The first 8 rows are patterns. Each new row is the sum of 2 different patterns, raised or lowered, with some noise. Before adding, each is slid sideways (what falls off one end comes back at the other) and multiplied by a number that may be negative. Names go in the order of the patterns.
Some rows, each with the names of its patterns after it:
[ -1   4  -6  -2  -9   6  -7 -20  -3   6  -7 -15   0 -10   9   0  25 -26
  29   0   6   9   0   3   7   5 -16 -19  -9 -22 -11   1   2  -3   0  13] -> j668
[ -1  -9   8  -4   2  16 -10  -5  -9   6  -2  22  -8   1   2   2  -7   9
  -1  -1  -4   4   2   7   9  -6  10   5   5 -17   0  -4   7  -7   3   4] -> j258
[ -1   3   0 -16  17   2   1 -17   3  10 -11   4   5   5  -1 -12   5   0
  14  -4   8 -24   3  -2   1  -1  -2   3 -14  -8 -21   2   5  -9  -6 -14] -> j172
[  7   3  12  -1   7   2   3   5  -7 -14  -5  29  11  25 -13   0   7  31
 -30 -21   1   0   0  -5   6  31  11  12  -3   4  -1  18   9  -7   0  -9] -> j961
[ 16  12   9 -19   5   5  31   5   8 -11   4  12 -30  -5  -8   1  16  21
 -29   3   7  -3  13   2  11   6   2   0  -4  12 -23   5  15   6  -4   4] -> j116
[ -3  -5 -10   0   9   2  -6 -14   7   4   0  -3  -5   3   1   8  14   0
   9  -3 -11   1  -1 -15 -17 -17 -12  -6 -26   7 -23   7  -2  14  -1 -10] -> j715
[ -2 -20  15  -1  25  -3   4 -31 -31  -3  -2   8   6   0  -9  -4  -1  -5
  -1   8   5  -1 -11 -12 -25  -3  -9   4  -4   1  -4  -6 -31 -27  -1  11] -> j471
[-26  19  -7  -2   6  -4 -18   5  -8  -2  -7  13  -4   6 -11  -8  22   9
   3  31 -10  -7  10   8  -1  -2  15  16  -1 -10 -21 -11  -8  -6  -2 -21] -> j876

New rows, each followed by the names of its patterns:
[ 28  17  17  22  14  10  -6  43 -13  10  16   3  17  26   1   7  25  39
  24  56  20  15  15  20   9  11  14  11  18  20  26  14  31  30  27  15] -> j668 j258
[ -2  16  30  15  29  42   1  20  25  26  39  21  23  13  14  14  12  29
 -12   8  43  19  15  25  31  17  29  -2  21  20  53  21  29   2  18  43] -> j116 j876
[  9  15  18   5   0  -1  -8 -10  10   7  12   8  17   7  10 -10  -6   5
  20   6 -11  18  13  23   1  13 -13  -4   8  24   2  31  10   9  14  12] -> j668 j471
[ -4 -20  12  18 -13  -8 -15  -8 -11 -17  -1 -20 -11   7  -2 -24   4  -7
 -16  -1 -10  -3 -21   0 -24   4  -8 -17   9  -8  -1  23 -11 -20  19   4] -> j172 j876
[-22   8  10   2  11   2  13   8   9  11   1  15 -12   1  12   7  -8  -4
   5   3   6 -22   9  -6  26   6  17  -4   0   9 -19  -5  -2   8  14  13] -> j116 j715
[ 17  18  18  -1   9  38  35  24  21  24  30  33  43 -13  27  12  33  19
  38  10  26  22  22  18  28  30  26  20   4  14  27 -11  24  26  22  -7] -> j172 j876
[ -9 -25 -20  -7  -3 -22 -35 -16 -12   5 -17 -19 -40 -11 -18 -54 -30 -13
 -20  -3  -9 -42 -20 -18 -21  -1 -26  -6 -17 -35 -12 -19  -2 -48 -16 -27] -> j258 j116
[ -2 -12   0  24   1  16  -5   3  -5  17 -18  -4   5 -14  -6  -5 -19  21
   9  -1  -7   2   1  -2  -6  -4   6   9  10   4   9   0  16  16 -11   5] -> j961 j876
[  0   0   0  13  23  11 -20  13  24  29  27  20  23  17  32  35  -6  25
  -1   9  24  32   6  20  23  24   5   4  11  25  38  -5   9   3 -12  27] -> j116 j876
[  3  -6   5  30  11  15  10  15   1   5  15  28  -1  11   8  -2  21  12
  16  -1   1 -10   9  12  15   7  16  15  23  23  22  10  28  -2  20   9] -> j258 j715
[10 13 10 14 15 13 11  9 21 12 21 -8 14  6  4 13  5 17  9  6 -1 24 28 17
 16  7 31 10 28 -2 25  4 13  7 16 23] -> j172 j715
[-37   2 -13 -18 -21 -25  -5 -22 -20 -17  -3 -14   2  -7 -10 -13   7   1
 -27  -7  -9 -21 -11  -4 -24  -3 -19 -12 -27   3 -19  -2 -12 -28 -22 -19] -> j258 j876
[ 13 -15  16   6  -4  -4 -13   2 -28  22 -28  -4 -16 -15  -2   0 -16 -13
  10  15   7  14   5 -11 -17  -3 -11 -15   3 -10   1   7  15   0   8  19] -> j668 j715
[ 21  20  27  11  -3  33   7  15  18  15  13  13  11  15  19  13  -2  25
  32  14  28   8  12   9  30 -12  11  12  12  -5   9  14  43  19  15  31] -> j961 j116
[-5  4 11 37  1  1 11 10  5 20 29 24  7  8 -5 17  7 37  8 17 11  7 10  9
 30 25 43 10 10 18 18 23 15 11 27 39] -> j172 j471
[-12 -10 -18 -15 -22 -31 -25 -12  -3 -19  -6  -5 -21  -1 -10 -11 -37 -35
 -18   1  -8 -12 -29 -19 -19  -3 -17 -19  13  -3  -6 -17 -27 -36   6 -17] -> j116 j471
[ 20 -30 -12  -8 -13   4 -10  -7 -24  12  12   5  14   4  -4 -15  -7 -16
 -16   0 -14  -3 -11   3  -8   3   5   8  -8   3  -1  -2  11 -20  -3 -24] -> j668 j172
[-20  14  -2  -9 -27  13  19   8 -23  -5  -5 -19 -29  -5 -22   0 -11  -4
 -31 -13  -9  -2   2 -30 -17 -20 -31  -7  -6 -19 -19  -4   1 -17 -41 -17] -> j961 j876
[ -6  -9  20   4  19   8   2  -3   5   0  -7   1  -8   2   1   7  -8  -1
   0   4   7   3 -12  -2  15   6  14 -10  -1  16  31 -26 -25  -2   7 -10] -> j961 j471
[ 16 -15  -8   0   7   7 -22  -2  -4  13  -3   0 -30  -8 -19  -3 -13  -2
  10 -19 -10  -9  15  17  -2  -3   7 -11  23 -10 -17   0   0   7 -16   5] -> j172 j715
[ 27 -43  -6 -10   2  -9  -5  -3  -8 -13  -9 -18   6 -20  -1 -18 -24 -24
  10 -38   0  -5 -16 -14 -11   7 -13  -2 -10  -7  17   5  10  -3 -11   7] -> j172 j876
[-21 -26 -23 -19 -20 -23 -22 -11 -18 -27 -28 -28 -26 -19 -24 -34  -6 -10
 -19 -27 -23 -29 -22 -32 -29 -27 -24 -23 -18 -28 -31 -10 -19 -15 -33 -20] -> j172 j961
[-15 -25 -22 -27 -23 -47 -37 -11  -9 -15 -42 -16 -19   1 -35 -31 -61 -58
 -27 -43  -7 -34 -15 -30 -13 -21 -33 -25 -17 -21 -22 -23 -29 -47 -33 -23] -> j715 j471
[14 12  8 19 22  7  6 13 31 11 17 -7 12 -2 31 -2  8 26 13 18 13  3  2 37
 23 16 26 14 12  7 13 14  9 16  7 29] -> j668 j116
[  2   8 -19  37 -19  16  14   5  13  20  16  17  35  34  36  28  38   8
  12   7  14   7  16  12  23  16  16   6  23  39  12   5  20  27  16  21] -> j668 j715
[  1  14 -12  -9 -13   3   8   0  -3 -11   2  -9  24 -11 -11  -7  21   7
  13   2   5  20  18 -30 -12   4  11  -2 -10   1  35 -11   4  -6  15  -7] -> j172 j961
[ 12  23  -2   4  -2 -13  -2  13  19  -6  21  22  10   1  -9  -7  39   1
   3  -4   1  -2  22  -1   8   6  11  -1  22  17   2  22   8   0   3   3] -> j172 j116
[ -3 -23 -26 -15   5 -17   7 -30 -16 -14  16 -40 -29 -21 -19  -3 -14  -9
  24 -11  -8 -13  -8 -17  -3  -1 -11 -15 -27 -20 -18 -10 -18 -11 -24 -26] -> j961 j876
[-23 -25 -43 -15 -19 -50 -44 -20 -10 -34 -46  -9 -12  15 -13 -11 -37 -41
  -6  -1 -28 -10 -18 -32 -18  -7 -27 -14 -12 -11 -31 -25 -33 -30 -16 -44] -> j471 j876
[ -8 -10 -23 -19   4   4 -10 -24 -14   1   2 -40 -20 -17 -19 -17 -17  -1
  -1  -7 -16 -14 -17   1  -7  -8 -20 -13 -19 -13  -3  -1  -1 -12 -17  -6] -> j172 j961
[-15  -8  -9 -11  -1  -4 -30 -11  -6 -25  -7 -17 -19 -11 -14 -10 -29 -11
 -32 -12 -24 -34 -20 -24 -46 -18 -12 -24 -24 -26  -3 -27 -30 -28  -6   6] -> j172 j876
[ -2  13  -8 -12 -18  -5 -13  -4   5   2 -14 -16   3   3  -4  -7 -12  -5
   1   0   8  -6  13  -7 -13  -6  -1 -20 -21 -19 -11 -13 -26   3 -33   8] -> j258 j715
[-13   5 -29   9  -6  48  25   7   4  -2   1   1  25  12  22   6  -1   6
   5  16  13  10  23  20  -3  -2   6  16   4   0  36  20   0  -9   7  30] -> j172 j471
[ -4 -14 -21 -13 -32  -1 -11  21 -38  21 -34  -5  -7 -10 -10  -7  -5 -38
 -34 -38 -29 -17 -18 -14 -27 -14   1 -13 -21  -1 -11 -19 -21 -16 -20 -23] -> j668 j172
[ 38  17   7  28  18  28  30   7  -8 -13  12  16  25  21  15  20  27  25
  26  25  26  23  19   9   3  -3  15  14  23  21  17  20  24  -6  -8  22] -> j668 j471
[ 13  22 -12   1   7   7  26  27   6   0  31  10  22  18  20  19  16  15
   1  10  -8   4  14  15  11  11  23  24  18   1  12  13  28  18  15  -6] -> j668 j116
[-33 -12 -31   0   8  -1 -31  -5  -1 -18  -8  -6   6  10   0  -2  -6   3
 -10  11  -8   1  -8  -8   6  12  -4 -14  -3  -1   5  -1  -5  -8   1 -13] -> j116 j876
[ 12   5 -17 -19   2  -9  10  10   3   3  -2 -24 -31   5  11   7 -12   7
  -2  27 -15  12 -24 -33  -2   2  13   2  -5  -5   5  13   4   6  14  10] -> j471 j876
[ -9  11  16  -2   6   8   9  -6  13  -7  18  12 -14 -17  -1 -27  14   4
  -4  -2   3  -2  -5 -15   4  21  13   8   2  11   2  35  19 -14  10   5] -> j258 j876
[ -3  10   0 -13 -14   4  14  19  10   4  -2   3  16  27 -12   7   3   4
  15  26   3  12  17   3   2   1  -3   3   9 -15  -5   1 -24  11   3 -10] -> j715 j876
[  8  25  10  -2  -3  -3   3  17 -10 -15  -5 -31  10   3   1  -8   4   0
  -9  -9 -10  -8   6  30  12  22 -14  10  19  12 -26 -22  -6   0   9 -10] -> j961 j876
[ -2  -4   1 -21   2 -35 -11 -14 -15  -8 -18 -24   0  -2   3   3   3  -8
  -4 -11  -4 -10  -7  -8  -6  -9  -9  10  -6  -1  21 -10 -13   3   6  -7] -> j668 j876
[  1 -21 -12  -7  23  36   0   0 -18  -9   1 -15  -7 -10  -1   4  -1 -26
  -3   7   1  21  -2   7  -4  -3  -6  -3   5   6  18   3 -11  -6  12 -10] -> j116 j471
[  0   4  -3  -5  -7  17   7  22  16   0  -7  -3   4   3  26  19  23   4
  -6  -3  25 -12   1 -23   7   1  32  35  -1  10  -2   1 -13   8   2   6] -> j258 j471
[ -7  -2  -3  14  -6  36  -8 -20   1   6   7 -16 -15 -10  28 -22  -9 -30
   7 -13  -1   4 -16  20  -2   7   7 -21 -20  12  -1 -16  21 -17  -3 -13] -> j172 j116
[-14   0 -26  -2 -35 -14 -29  26  22  -8 -14 -24 -13 -10   5   6 -10   3
 -13 -31 -17 -10 -15 -15  -3 -19  -8 -39  -1 -34  -2  -8  31  14 -20 -25] -> j715 j471
[36 29  1 38 19 16 32 17 18 19 24  9  9 18 -2 18 22 24  2 19 25 23 16 17
 20 11 15 20  0 18 34  5  4 12 16 22] -> j668 j258
[ -5   0   4   3  -4  -3   4 -16  -9  -1  10  -3  -8  10   3  19  -1  11
  -9 -13 -13  -3  -3  15   3  -5 -14  19  13   3   9   8   5  -5 -20 -19] -> j961 j471
[ 23 -17   0  18 -10   1   4   9   1  -3   4   2   5 -25 -12   1  -4  -9
  -1  -3  -9  13 -20  -1   4  15 -11   4 -16  -2   1 -17 -10  -5  -8   3] -> j116 j876
[ -3 -10 -22 -12   7  -7  14 -24 -12  -8  27 -31 -21 -13  -2 -11 -15  -1
  21  -6   4 -12 -17  -1   7   5 -19  -7 -31   2  -6  -1 -10   1 -13  -6] -> j258 j961
[-26   9 -10 -11 -13 -16 -22  -3 -15 -15  13 -27 -15 -26 -33   7 -14 -15
 -11  -3 -10 -33 -19  -9  11   4   8 -26   0  -9  10  12 -27  -2 -21 -22] -> j172 j876
[ 16   1 -19  -8   5  -6 -11 -25  -5 -13  28 -17   2  -5  -9  10  13 -27
  -5   6   2   3  23  -2   1  -6   2 -16 -10 -11   1   5 -22  -7 -13 -26] -> j668 j876
[-32 -23 -14 -13 -22 -12 -12 -15 -24 -30 -41 -26 -34 -12 -27 -13 -14 -23
 -44 -32  -5   5 -12 -32  13 -22  22 -24 -12 -55 -45 -11 -16  -6  -5 -17] -> j715 j471
[  2  14  26 -20 -11   2  -5  -3  -2  14  32  29  11   6   1   4  12  10
   1  27  17   7  -6  12  17  -7   2 -18   6  -7  17  25  23   9  11 -13] -> j961 j471
[ 31  -5   0 -15  -8  -1   9   5  -6  17  -2 -17  -9   3   8   2  17  -4
  19  -7   0 -19  -1   1  34  22  -7   5   5  23 -15  -9 -36  17  -7  25] -> j116 j471
[39 32 25 34 11 38 11 21 15 24 28 14 15  9 19  6 20 22 32 13 12 -2  4 22
 24 17  0 19 19 30 19 32 -4 -1 30 33] -> j715 j471
[ 10 -26  -5 -12 -38  -4   3 -18 -12  -6  -6 -12  -9   1 -18   9 -13  15
   3  -7  -8  47  -5   2  -1  -9   4  11 -33  -4 -11   5 -19   1 -24   0] -> j961 j876
[27  3  2 33 23 13 15 23 40 29 39 21 20  9 41 32 17 18 10 30 23 37 34 26
 31 21 17 18 10  5 30 17 32  4  0 32] -> j961 j715
[ -8 -14  -7 -23  21 -16 -19 -22 -11   2 -18 -18   2   1 -18  -8 -32 -14
 -17  11  -2 -22  14 -17  -8 -15 -28 -30   4 -29  -1 -11 -22  -7 -23 -26] -> j116 j876
[-23 -32 -37   1  -4 -10 -21 -25 -19  -5 -14 -26   4 -11  -3 -14  -2 -24
 -29 -26   7  -4 -15 -47  20   8   4 -15  -1 -30 -12 -36 -17 -20  -7 -12] -> j172 j961
[ 16  12  15  14  20  16   7  10 -14  -8  19   7  12  10  23  17  12 -28
  -9  15  40  12  -2  16  15  42 -11  11 -22 -16  19  24   0  19  16   1] -> j116 j471
[  4 -10   7  -3  17   4 -15  -5   1 -41  10   6  -7 -11   2   5 -15 -20
   5   8  22  20   2   4  -3  25  25  -4   1   3  -4   5  14   1   7   2] -> j258 j876
